The first 10 rows are patterns. Each new row is the sum of 2 different patterns, raised or lowered, with some noise. Before adding, each is slid sideways (what falls off one end comes back at the other), maybe read backwards, and multiplied by a number that may be negative. Names go in the order of the patterns.
Known rows, each followed by the names of its patterns:
[-43   0 -10   2  -2 -10   5   8  -3   7 -11   0  21  14  -4 -19  -6   6
  11  -7 -18   4   2 -19 -15 -21  -1  -8   4  -4  -4  11  23   6  -4 -11
  -6  16 -15   2  19]	G
[ -8  -2  -9  11 -17  31  -7  11  19   8  14   1   9   7  14   6   6 -17
   9   0  19  -5   4 -17  16 -11   3  -1  -2  12  21  -2  -2  -5 -12   7
 -14  21  22  -3  -8]	Z
[  1  -8  -1  -4  28 -15  -1  21 -21 -12 -15  43  19  19   5   9  -1  -9
 -29  15  -1  40   1  19 -17   0 -29  -5  22 -14  11  -9  14   0 -17  -4
 -12 -41  12 -15  19]	N
[ -7   0 -20  -3  -3 -15 -16  28   0 -28 -15  -5   4  18  11 -15  -6 -26
   0  -7  15  11  -5 -10   8   0 -17 -15  26  -8 -13  -5 -17 -16  -2   5
  -8   6  -2  28 -13]	U
[ -8   4 -12  32   1   2   3   3   4 -19   4  10 -24 -36  -1  15  -8  -4
 -10 -40   4 -12 -18  15   1   0   4  -5  23   3  -1  22 -43   3   8   3
  -2  -3   3  -5  11]	M
[  3   0   0  18  -3  -3  28  11  12  12 -26   2 -32 -25  -7  -9   1  -4
  16  12 -14   6  -6  -1  13  12  -5   0   9  14  -5 -26  -1  19  -5   1
   1  29 -21   7  -1]	T
[ -2   6   0 -11  10  -1   8  13   2   0   4 -12 -24 -15 -37  -4 -25 -10
   2  -3  17   3 -19 -11   1  -3   1   2 -26  10  18  19   0  -5  17   9
  22  -4  13 -15 -15]	X
[  1 -43 -19  33 -15   8  -8  -6  16 -15  -5  -3   3 -24  -9 -10  -7 -35
   4  32 -15 -38   8  43   0   0  -6   5  -5  19  -9  10 -22   1  -4  17
   3  37  34  19  -8]	K
[  2  23  38 -11  25 -31  39  17   5  -2 -24  18 -16  -7  16  -8 -35 -43
  12   8 -13  -2  -2  -5  -6   8  13 -25  -8  -5  -1 -41  -5 -38   0 -13
 -37  25   2  21 -43]	R
[  8   4  31  -4   0  15   3 -22 -11  33   8 -25  -6   2 -23   4  29   4
  -6  23 -15  24  -7  -6  -1  13   3   4  14  21   8  21   8 -16 -24  43
   1  -8 -33 -41  28]	B

New rows, each followed by the names of its patterns:
[  4 -32 -19  -7   6  -3  10   7  -9  21 -18  -8  12   6  34   7   3 -12
   0 -11  -2 -42  -6  -7  28   0 -10  -6  -3 -17  49   3  14  -4  10  15
  10  -2  -8  20 -10]	G Z
[ 25 -24 -16 -27  19 -19 -15  -1 -12 -14  -5  -9  32   0  14 -47 -17 -43
 -36  14 -11  -9  -8 -26  15 -23 -35 -13 -18 -14 -13  14 -16 -21 -29   3
 -21 -28  -1  34   4]	N K
[ -6   2  -3   0 -25   7 -17   1   3  24 -35  14   8  24  24 -24  -9   0
 -34  -1 -10 -17   5   1  26 -32   4  24  15   9  23 -17 -34  12   3  -4
  21 -16  10  -8  -4]	Z B
[ 20  32  27  -3   0   5  31 -19  12  25 -32  18 -33  24  45  -2  16  -5
 -25 -19  -3  -8  26  16  23 -17   7  -7  19  -2  -2  10   9 -44 -14  21
  19 -27   4  33  10]	G K
[-15 -18 -21   4 -38  -6 -19 -21 -15 -25 -44 -31  29 -40 -28 -64 -65  -3
 -23  -4  12 -32 -30 -14 -34 -30 -54   4 -26 -32 -34 -18 -62 -21   3  -9
 -26   0 -38   3 -27]	Z B
[-16  -4  14 -24 -41  33  18   2  -8  -6  33 -21  29  -4 -24 -33 -53   1
 -46  -3 -61 -27 -15  21 -34  -2 -24   8   3 -36  14 -24  30 -17 -30 -26
   1  -7 -24 -13  -8]	X R
[  5   5  23 -33  14  19  12  -2  26   2  13   8 -24 -35  45 -13 -18   7
  -3 -15 -20   2 -14 -23 -17  -2  -8  14  34 -50  34  -7  -5  42 -31  12
  30   8   9  19 -10]	K B
[17 29 19  6 11 28 19 20 -2 -7 25 14 33 25 42 61 36 48  5  6  5  5 12 24
 15 -7 22 12 23 14 35 -3 28 19 27 -3 24 60 36  4 -2]	G T
[-15   1 -28  21  -8 -39 -11 -15  -7 -18  -7 -11   5 -12   5 -33 -29  -6
  -4 -15 -19   8 -10 -28  -4  19 -13  -8  -2  -1 -12   6 -19  -1  12  -6
 -12 -29  -6   2 -28]	U M
[25 39 31 31 30 34 30 39 14 48 44 33 26 55  4 47 28 20 39 11 46 56 38 48
 20 18  5 15 -2 61 29 39  0  3 31 36 29 56 25 28  5]	K B
[-2 14 14 12 19 28  7 25 -1 27 22 34 33 21 17 34 11 12  9 28 19  9 24 16
 38 -2  7 25 41 37 31 26  9 51 -4 18  8  3 25  7 12]	G Z
[-10  13 -43 -39 -29 -16 -12  -5 -21 -34 -22  15 -25 -50 -27  -4 -41 -29
 -12 -28   5 -24 -45 -24 -49 -47 -16 -15 -45 -58 -35  13 -27   3  30 -14
  -7   3 -62 -72 -45]	T B
[ -6 -20  -9 -15 -13  -9   7  -2 -39 -15 -11  -8 -36 -18 -21 -22 -14 -12
 -21  -2   3  -2 -25 -13  -5 -14  34 -28 -35  -1 -29   1  10   8  -6 -16
 -16 -10 -39  19 -22]	M K
[-35 -21 -23 -52 -14 -19 -25 -29 -17 -32 -13 -34 -48 -47 -36 -17 -11  25
 -20  17  -7 -20 -34 -17 -27 -21 -36  -9 -33 -18 -24  -3 -26 -45 -34  -9
 -32 -45  -7 -31 -42]	T K
[ -8  -8  -7  10   4 -21  -3   3 -30 -21 -21   8 -15   7 -11 -26 -14 -13
 -17  14   0   1  -4   1  17  11   2   3 -17 -18   8 -11 -10 -13 -11 -11
  19   6 -14  -9   4]	Z M
[ 33  31  58  27  23  47 -12  38   3  38  45  28  54  25  28   6  34 -12
  63  49  26  11  31  15  -3 -24  44  34  68  13  42  28 -17  22  29  49
  50   9   9  30  73]	N U
[ 41  30   0   4  40  22  14  48  28  25  -5  -1   7  -9  22  22  26  55
   8  22   1  32 -18  30  42  49  24   0  14   0  38  12  38  31  29  14
  40  16  37  -4  15]	N U
[ 34  52  -3  -4  36  41  28  43  16  13  31  27   1  41  -5  40  43  19
  15  13  15  -6 -18  19 -12  28  45  54  13  21  28  60  56   5  21  17
   7  10  46  16  22]	T B
[ -8 -25 -17 -23 -34 -28 -28  -8 -28 -21 -13   3 -39 -10  -9  -1 -14 -32
 -13  -7 -24 -58 -25 -49 -12 -22 -21 -23 -17 -30   2 -13 -47 -36  -6 -37
 -42 -40 -35 -34  14]	U K
[ 10  20   4  15  24  19  32  22  47  -6  14  29  27  -3  15  41  32   8
  -1   1  19  16   3  18  18   8  37   8   4  26  22  55  10  34  53   6
  44  17  10   4 -21]	G T
[ 33  16  51  45  41   6  21 -26   1  62 -11  52   9  33  40  25  32  29
   7 -13  33  11  36   4  32  54  -4 -15  34  63  23  35   6  47  17  49
   2  33   0  44  15]	Z K
[  7  -6  11   9 -21  -5 -10  -1  21   6  24  49  15  14   6  10  -9 -24
  21   7  -8 -23  -7   5   2   2 -14 -36  13  19  -7  -1  10   7   4 -24
  41   1   4  16 -29]	M T
[27  7 20 29 32 22  3 41 30 27 -5 23 13 11 -7 52 27 11 24  9 19  4 24 35
  1  9  8 11 33 32 36 44 22 37 18 29 -6 11 37 23 30]	Z T
[  9  36  35  17  24  11   6  13 -14  24  -5   9   1 -14  -6  23  19 -12
  -1  -2  21   3 -18  24  13   4 -21  27 -11  17  -8   6   0   2   7  13
 -33   2  -1   3  34]	Z T
[ -2   5  24  23   0  25 -10  -4   7  40  31  -4  15  27  11  18  16 -10
  12  13  22   6  13  11  24  -3  40   5  35  37   1  -6 -24  36   7   4
   4  16 -34  43  -8]	U R
[-43 -18 -27  -2  20 -27 -19 -25 -52  -9  -6 -33 -20  17   3 -29 -24  11
 -15 -17   8 -30 -60 -25 -10 -29   1 -50   6  -9 -33   2 -19 -12 -34 -34
 -18 -36 -31   2  -2]	G B
[ 15 -65 -50   1 -50  -8 -13 -23 -32 -69 -51 -23 -25 -34  -8 -41  11 -16
  -6 -47 -30 -19  -3 -44 -37 -33 -15 -32 -41 -59 -31 -33 -44 -18 -61 -15
 -26 -15 -28 -13 -20]	G Z
[ 48  46  11  26  35  25  25  21  20   9  30  18  21  44  41  35  27   4
  52  61  49  14  43   5  11  16   4  23  34  17  34  10  37  14  27  45
 -14  26  43  32  17]	T B
[-26 -13 -31 -19 -11   8 -26  19   3  -1 -14  -9 -52 -30  17 -20 -13 -40
 -20  11 -30 -17 -17  12 -49 -20 -23 -19 -43  -9  22 -31 -46  12  24  -7
  -6 -39 -13 -43 -22]	T K
[-12 -35 -44 -28 -12 -30 -31 -24  -7 -19 -18 -32 -13 -13 -12 -47  -6 -23
 -29 -22 -46 -15 -34 -21  -4 -47 -32 -23 -21 -23 -26  25  13 -15 -19 -37
 -28 -28 -32  11 -27]	U T
[-36  10  35 -10  -5   5  27 -20   7  -5   2  29   5   7  -3  13  13  -7
 -44  20  -9   2  45 -11  -7   6  15   9 -14   5  21 -33  -1 -22  -6   3
  15  -8 -10  12  -3]	U M
[12 30  6 61 42 -7 19 58 24 30 45 18  0 12 52 18 19 17 32  0 26 22  3 53
 50 65  8 -9 42 17 25  6 20  9  2 35 32 14 61 40 36]	M B
[-14 -55  11  -7  13 -17  -4 -14 -18 -60 -33 -13 -14 -13 -10 -26 -19 -41
  -1 -13 -48 -32  12 -36 -26 -28 -24 -45 -41 -26  -7 -28 -35 -22 -28 -33
 -15 -48  -6 -53 -62]	Z K
[ 27  36  46   3   6 -13  15   9   6  41  15   4  15  13  16  32  25 -13
   3  10   7  10  19  10  19  10  30  -5 -16  17  14  35  11  38  18  39
 -11   3  31  32  33]	G N
[ 28  13 -17 -33 -59   1 -18 -40 -29 -35 -54 -39 -37 -39 -40 -21 -21 -11
 -49  10 -54 -21 -28 -63 -31  -2 -36 -28  21 -29 -74 -20  -6 -26 -28 -15
 -32 -57 -45 -31 -57]	U B
[  6  38 -22   2   8  12   1   6  40  -2   8  10  27  -4  37  25  33  12
  18  -4  -7   5  31   9 -11   9  13 -17  10  32 -34   5   4   2   9  15
   8   6  34  35  23]	U M
[-31  -1 -34 -10 -20 -14 -15  -8 -47 -55  34  -4 -38  -3  11  -7  -9  -9
  13 -32 -23 -11 -35 -36 -13 -16 -12  -4 -68 -19  28  -9 -25 -30 -42 -45
 -13 -30  11 -28   6]	M K
[ 44  29  -6  42  73   6  20   7  -7 -11  16  11  15   6  71  36  32 -10
  27  27   8  38  16 -24  -3  20  59 -30  23  19   4  27  60  22  11  -3
  52  41   6  53  28]	K R
[ -2 -20   6  11  14 -35   1  15  36  56  -2  -8  14 -37  -2  -5 -31   1
  24  -1 -30  -5  23   5  -4  36 -21 -27  -2  10 -34  20  -4  12  -2  -5
  -8   6 -12 -22 -16]	T B
[-40   0  -4 -13 -15 -20 -20   1 -20  19 -40 -16  10  -7 -69 -15 -50 -34
 -16 -19  -4 -30   9 -40 -10   5  51 -18  17 -18 -12 -28 -17 -16   6 -16
 -41 -11  23 -12 -22]	R B
[-26  16  57   6  54  19  17  41  -1  16  43  43  -8   7  27  14 -10  26
  45   6 -32  37  55  25  13  24  25  19  39  10  24  -1  53   2  38  19
  38  54  33  13  20]	M K
[ 13 -32  39   5  16  -3  27   6 -12   5  16   9   5  34   2  18   4 -15
  15  -4  18  18  -8  21   8  -1  16 -11  12  -8   8  17  44  47  -1   5
  35   5   5   7   6]	M T
[-32  -1   4   2 -29 -24  14  12 -17  10   0   2  17   8  24 -21   4  -3
  19  -8  -5   4   4  -8   1  -9 -34  17   3   3  18   3  17   9  -1   4
 -17   3  -5 -30   5]	G M
[ -8 -21 -16 -44 -32  -4 -47 -37 -39 -48 -55 -18 -30  22 -19 -28 -20 -30
 -43 -42 -65  -7 -31  16 -45 -25 -15 -37 -24 -42 -27 -14 -36 -12 -41  18
  -5 -25 -14 -24 -50]	N T
[-20   2 -33 -37  12 -29 -31 -32  13  -4 -16  -6   0 -48 -49 -46   4 -22
   2  -3 -18 -33 -14 -28  10 -25  -9 -17   0  11 -18 -63  -6 -26 -28 -34
 -41  -4 -43 -26 -46]	N R
[ -4 -54 -41 -18 -10 -12 -17   8 -40  -4 -57  -7 -38 -39 -30 -38 -19 -26
 -24 -64 -12 -26  -2 -17 -23 -36 -15 -23  10 -51 -20 -20 -46 -28 -35 -46
  -9 -19 -39 -26 -18]	Z M
[ -2 -18 -15  26 -16  21 -50  14  23 -47  -4 -38  17 -22 -32 -29   7 -41
  11 -46 -35 -21 -30  -4 -47   1  -5 -45 -14  26  29 -28 -39  -8  -5   5
 -10 -20 -15 -27  16]	G R
[ 27 -12 -11  -8 -19  10   1  35  31   1   4 -24   7  34  31 -28  23  42
  -5 -12  -4   7 -10 -15  26   7  15  31  15  17 -16  19   2  42  -4 -54
  23   1   8  63  56]	N K
[-31 -57  16 -27 -34 -53 -79 -22 -22 -28 -11 -22 -44  -4 -30 -41 -60  -7
 -32 -31 -38 -33 -60 -34 -15 -27 -45 -19 -56 -22 -25 -64 -13 -30 -16 -24
 -12  -5 -20 -35 -47]	Z B
[23 -4 20 38 47 60 17 32 29 13 36 10 29 36 40 31 10 23 39 23 32 44 43 10
 34 24 -2 36 14 43 47 26 -2 37 35 21 13 34 13 26 48]	U B
[-30  13   5  17 -19  28  -4   8 -11  -1 -18  12  16   1 -31 -13  15  13
 -55 -14  16  -1  14  12  25  12  11   9  25 -21  10  15  -5   5 -42  33
  34  20  17   1 -33]	X K
[ 40  38  12  27  52  13   5  20  41   9   4  15   6 -10  15   7  44  19
 -12  49  41  40 -10  22  38  68  16  50  13  89  58  74  26  29  59  14
  26  28  15  15  -5]	X R
